All groups share one centre, and each spreads out both ways along 10 directions, with some noise.
In the rows, 128 means zero.
Some rows, each with its group after it:
[115  79 119 128  85 126 140 120 138 110 112 108 152 148 130 137 176 170]	z151
[137 135 106 139 126 135 144 157 114 124 117 114 138 111 110 120 106 110]	z931
[106  91 118 135  85 129 121 106 138 130 140 115  96 177  94 157  96 119]	z151
[122 103 130 117 148  68 163 164 140 154 108 120  87 134  96 107 124 123]	z151
[106  92  63 128 122 158 109 101 130 104 113 128 151 127 162 150 126 119]	z206
[113 127 128 144 117  98 146 141 124 125 112 110 131 146  84 106 143 135]	z151
[153  55 103 133 129  91 139 200 123 164 148 142 134 183 109 128 142 151]	z931
[117 104 106 116 131 149 117 138 128 145 136 138 122 155 131 131  97  83]	z151
[112  94  88 107 127 118 157 100 146 112  87  96 131 107 156 134 152 134]	z206
[137 112 124 113 159 123 114 158 109 131 131 152 133 126 116 104 144  89]	z82
[155 154 109 150 124 148 145 132 132 109 111  82 157  87 120 125 103 148]	z931
[132 123 142 133 135 141 109 194 128 131 120 167 125 117 131 112 124 134]	z82
[160 120 147 136  96 154 136 190 147 107  71 119  71  96 120 137  65 143]	z931
[126 134 130 118 133 115 141  97 108 139 127 125 105 164 133 139 118  96]	z82
[149 138 163 120 114 112 185 143 129 149  87 108  88 165 161 143 107 146]	z931
[ 83  82 106 111  87 104 154 109 137 121 104 103  96 135 102 135 143 112]	z151
[110 184 133 118 129 149 166  97 143 153 133  92 130  95 144 125  94 108]	z931
[135 117  82 142 107 155 148 252  78 145 135 183 168 110 138 122 130 115]	z82
[108 133 134 123 153 136 115 134 146 149 139 128 132 139 112  99 109  96]	z206
[ 93 145  94 113 139 132 176 118 137 155 137  83 179 105 120  99 139  99]	z151
[132  95  94  97 177 117 114  95 128 109 107 125 131 115 143 115 155  89]	z206
[122 160 119 118 111 107 173  96  76 132 134 115 101 131 121 147 120  81]	z82
[177 127  78 114 197 113 110  83 111 136 159 127  99 109 135 148  76  71]	z206
[174 139 150 121 145 104 127  94 115 126 145 150 128 120 187 161 168 185]	z151
[121 149 140 130 142 166 128 151 150 135 106 120 153 127 140  99 107 121]	z151
[122 154 143 161 113 170 107 144 118 106 117 131 187 144 127 109 147 151]	z82
[ 87 137 140 102 123 143 106  56 154 113 133 112 103 108 117 128 120  92]	z206
[129 147 131 136 167  91 119 133 130 130 138 144 144  97 128 108 164 157]	z151
[103 131 115 113 118 104 158 117 110 153 130 138  81 141 131 147 107  89]	z82
[111 124  74 131 173 101 107 149 168 146 143 161 120  51 162 132 109 159]	z206
[ 85 143 146 135 127 103 141 164 120 159 135 158 122 158 117 107 139 122]	z931
[133 117 117 116 135 160 110 127 140 139 158 129 151 127 134 125 116 108]	z931
[131  95 109 125 164 113  92 120 178 101 105 114 124  73 111 107 133 149]	z931
[144  90  97 148 105 151 101 145 127 115 139 157 138 147 161 166 117 166]	z151
[136 164 156 125 133 154 125  86 128 144 151 114 117 163 131 135  87  98]	z151
[127  80 145 129 112  73 157 158 110 132  93 131 110 195 111 119 178 150]	z931
[103 115 103 125 116  85 172 151 101 128 103 111 126 126  89 111 158 107]	z82
[ 90 160  96 142 132 124 127 139 108 148 146 156 128 116 128 131 105 100]	z82
[126 133 109 154 125  98 154 156 128 130  98 104 105 120  96 121  97 137]	z206
[121  95 101 141 127  86 125 145 149 129 127 139 110 109 128 145 138 177]	z931
[ 82 128 124 133 116 114 134 145 168 147 137 128 126 105 126 123 129 160]	z206
[127 132 105 163 138 131  92 147 143 102 130 129 165  86 102 113 138 169]	z931
[165 111 145 123 181  93 102  98 160 124 118 114 101 137 130 120 126 147]	z82
[ 91 144 126 119  88 161 165  93 141 144 143 101 174 131 163 141 149 146]	z206
[136 145 114 156 135  97 149 171 117 153 147 138 152 116 123 126 136 170]	z206
[127 125 177 102 139 136 119 104 160 137 141 108 132 140 114 105 144 121]	z82
[109 101 103 117 137 139 125 121 127 122 120 130 178 140 153 114 182 128]	z206
[123 127 101 121 146  88 159 125  89 130 128 109 134 126  89 111 154  86]	z82

New rows. What belongs after each?
[ 93 118 152 151 129 100  88 124 150 105 114 150 138 138 115 110 185 181]	z931
[116 132 120  94 155 157 131  87 133 126 123 115 164 123 167 113 159  92]	z206
[135 118  70 118 158 125 134  96 138 127 118 104 111 103 136 141  86  97]	z206
[111 123  91 126 152 151 126 158 146 171 154 128 133 145 118 115  63  75]	z151
[175 125 121 126 158  78 159 136  74 125 110 116 105 150  98 122 139  92]	z82
[126 146 126 124 114 162 128 109 126 126 129 137 132 126 176 153 114 129]	z206
[153  94 115 122 142 131 144 184 131 136  76 143 114 154 171 129 115 132]	z206
[159 123 119 136 156 120 148 170 129 128 101 101 138 115 100  99 115 120]	z931
[105 148 135 147 117 130 137 179 160 161 123 137 104 119 130 127  72 149]	z206
[136 154 125 109 127 174 146  94 123 124 100 101 117 138 158 139  77  77]	z206
[136 112 141 108 155 103 121 114 124 138 157 139 129 137 126 120 164 119]	z206
[144 127  82 145 176  87 141 174  98 146 150 149 189 111 132 108 179 148]	z151
[139 128 129 135 168 126 137 201 121 148 100 136 148 145 120  83 122 108]	z151
[ 96 104 141 108 138 177  83 123 135 112 113 158 156 162 155 101 164  95]	z206
[128  82 125 147 123 131  98 191 120  95  61 162 108 167 121 112 130 131]	z206
[175  89 105 112 172 153 108 157 136 130 130 120 142 128 120 110 105  96]	z931
[150 146 134 105 120  92 168 122  95 104 105 114  78  60 106 134 132 100]	z82
[ 96  95 125 105 134  95 137  89 171 139 112 109  92 141 134 132 128 135]	z82
[156 122 126 141 164 129 115 160  94 143 138 140 152 186 104 105 125  90]	z206
[167 124 108 109 146 138 162  85 144 122 108  63 140 107 144 132 115 126]	z931
[122 149 114 132 121  79 178 127  88 118 103 113 121 110 113 125 163 127]	z151
[137 146 121 128 123 120 156 117 124 136 123 115 112 121 151 146 111 137]	z151
[ 74 165 164 125  97 138 146  94 137 137 144  99 158 130 102 108 161 129]	z206
[ 79 127 127 140 107  89 155 127 115 125  90 114 108 156  93 114 142 117]	z82
[138 148 137 121 125 143 158 107 107 131 124 102 161 151 144 123 150 119]	z151
[119 110 111 143 124 138  90 145 121 114 127 166 120 138 129 138 119 127]	z151
[123 154 127 136 114 108 171 138 144 145 118 107 103  97 133 141  97 151]	z206
[176 157 152 152 142 122 130 102  92 109 105 121 117 178 137 143 112 132]	z82
[156 110 107 118 151 125 141 166  78 125 118 160 159 141 162 122 176 117]	z151
[117  84 131 121 130 122 112 161 143 133 120 158 122 153 143 121 148 144]	z206
[140 145  99 133 125 155 149 140 132 120  82 124 108 104 183 154  76 130]	z206
[137 148 108 137 161 162 106 156 146 140 134 152 166  99 175 122 113 145]	z151
[ 67 182 148 142 127 114 100  84 170  90 105 124 124  36 114 105 153 172]	z151
[112 122 117 121 101 132 154  56  91  91 117  79 173 153 110 126 193 111]	z206
[ 87 145 122 124 123 139 154 104 141 134 123  86 162 124 115 101 138 112]	z206
[114 134 138 128 129 117 124 118 120 116 128 135 146 121 126 118 176 137]	z206
[195 114 135 122 142 178 142 182 112 115  94  82 158 147  90  91 101  79]	z931
[152 127 180 119 127 100 132 108 110 121 116 132  87 179 122 132 144 128]	z151
[166 181 151 132 122 157 160 114 117  81  44  84 107  96 143 129  93 122]	z931
[ 96 164 123 144 123 105 120 106 121  96 109 140 112  72 123 128 142 136]	z151
[168  82 138 138 114 129 146 206 165 126  98  93 117 121  87 109 104 165]	z931
[119 122 119 147 168  93  87 172 139 148 165 180 134 108 110 109 139 151]	z206
[135 122  87 102 152 122 192 155  67 147 108  90 142 158  80  87 125  18]	z931
[115 106 110 131  99 166 144 147 133 142 112 121 147 177 154 138 109 127]	z206
[106 138 145 111 148 103 140 149 169 161 130 141 109  90 145 115 127 152]	z206
[ 72 153 110 127 122 149 145 111 154 139 127 100 177 104 132 102 142 129]	z206
[110 158 118 140 118 137 142 145 104 151 148 145 141 137 135 132 115 114]	z931
[183 104 113 132 145 112 140 134  80 104  87 114 105 175 109 130 118  90]	z206
[178 117 132 116 131 148 155 141 126 140 115 124 150 150 194 148 138 163]	z151
[ 87 138 121 128 135 133 151 165 182 171 129 121 134 107 145 108  97 140]	z206
[159 101 100 106 132 129 141  79  96 120 141 118 140 154 158 160 153 112]	z206
[168 115  59 144 134  90 176 124 108 126 105  90 118 105 137 163 103 142]	z206
[135 135 133 140 138 177 100 153 132 121 117 144 166 143 155 112 127 130]	z151
[110 128 154 114 120 113 133  96 147 115 109 114 117 116 127 122 160 147]	z151
[130 201 121 147 180 112 148 124 143 169 160 107 159  83 126 108  99 137]	z151
[122 149 130 116 156 126 111 103 140 121 120 132  95  92 132 123 101 100]	z206
[109 157 157 143  95 144 135  79 144 124 129  80 124 156  97 132 100 130]	z151
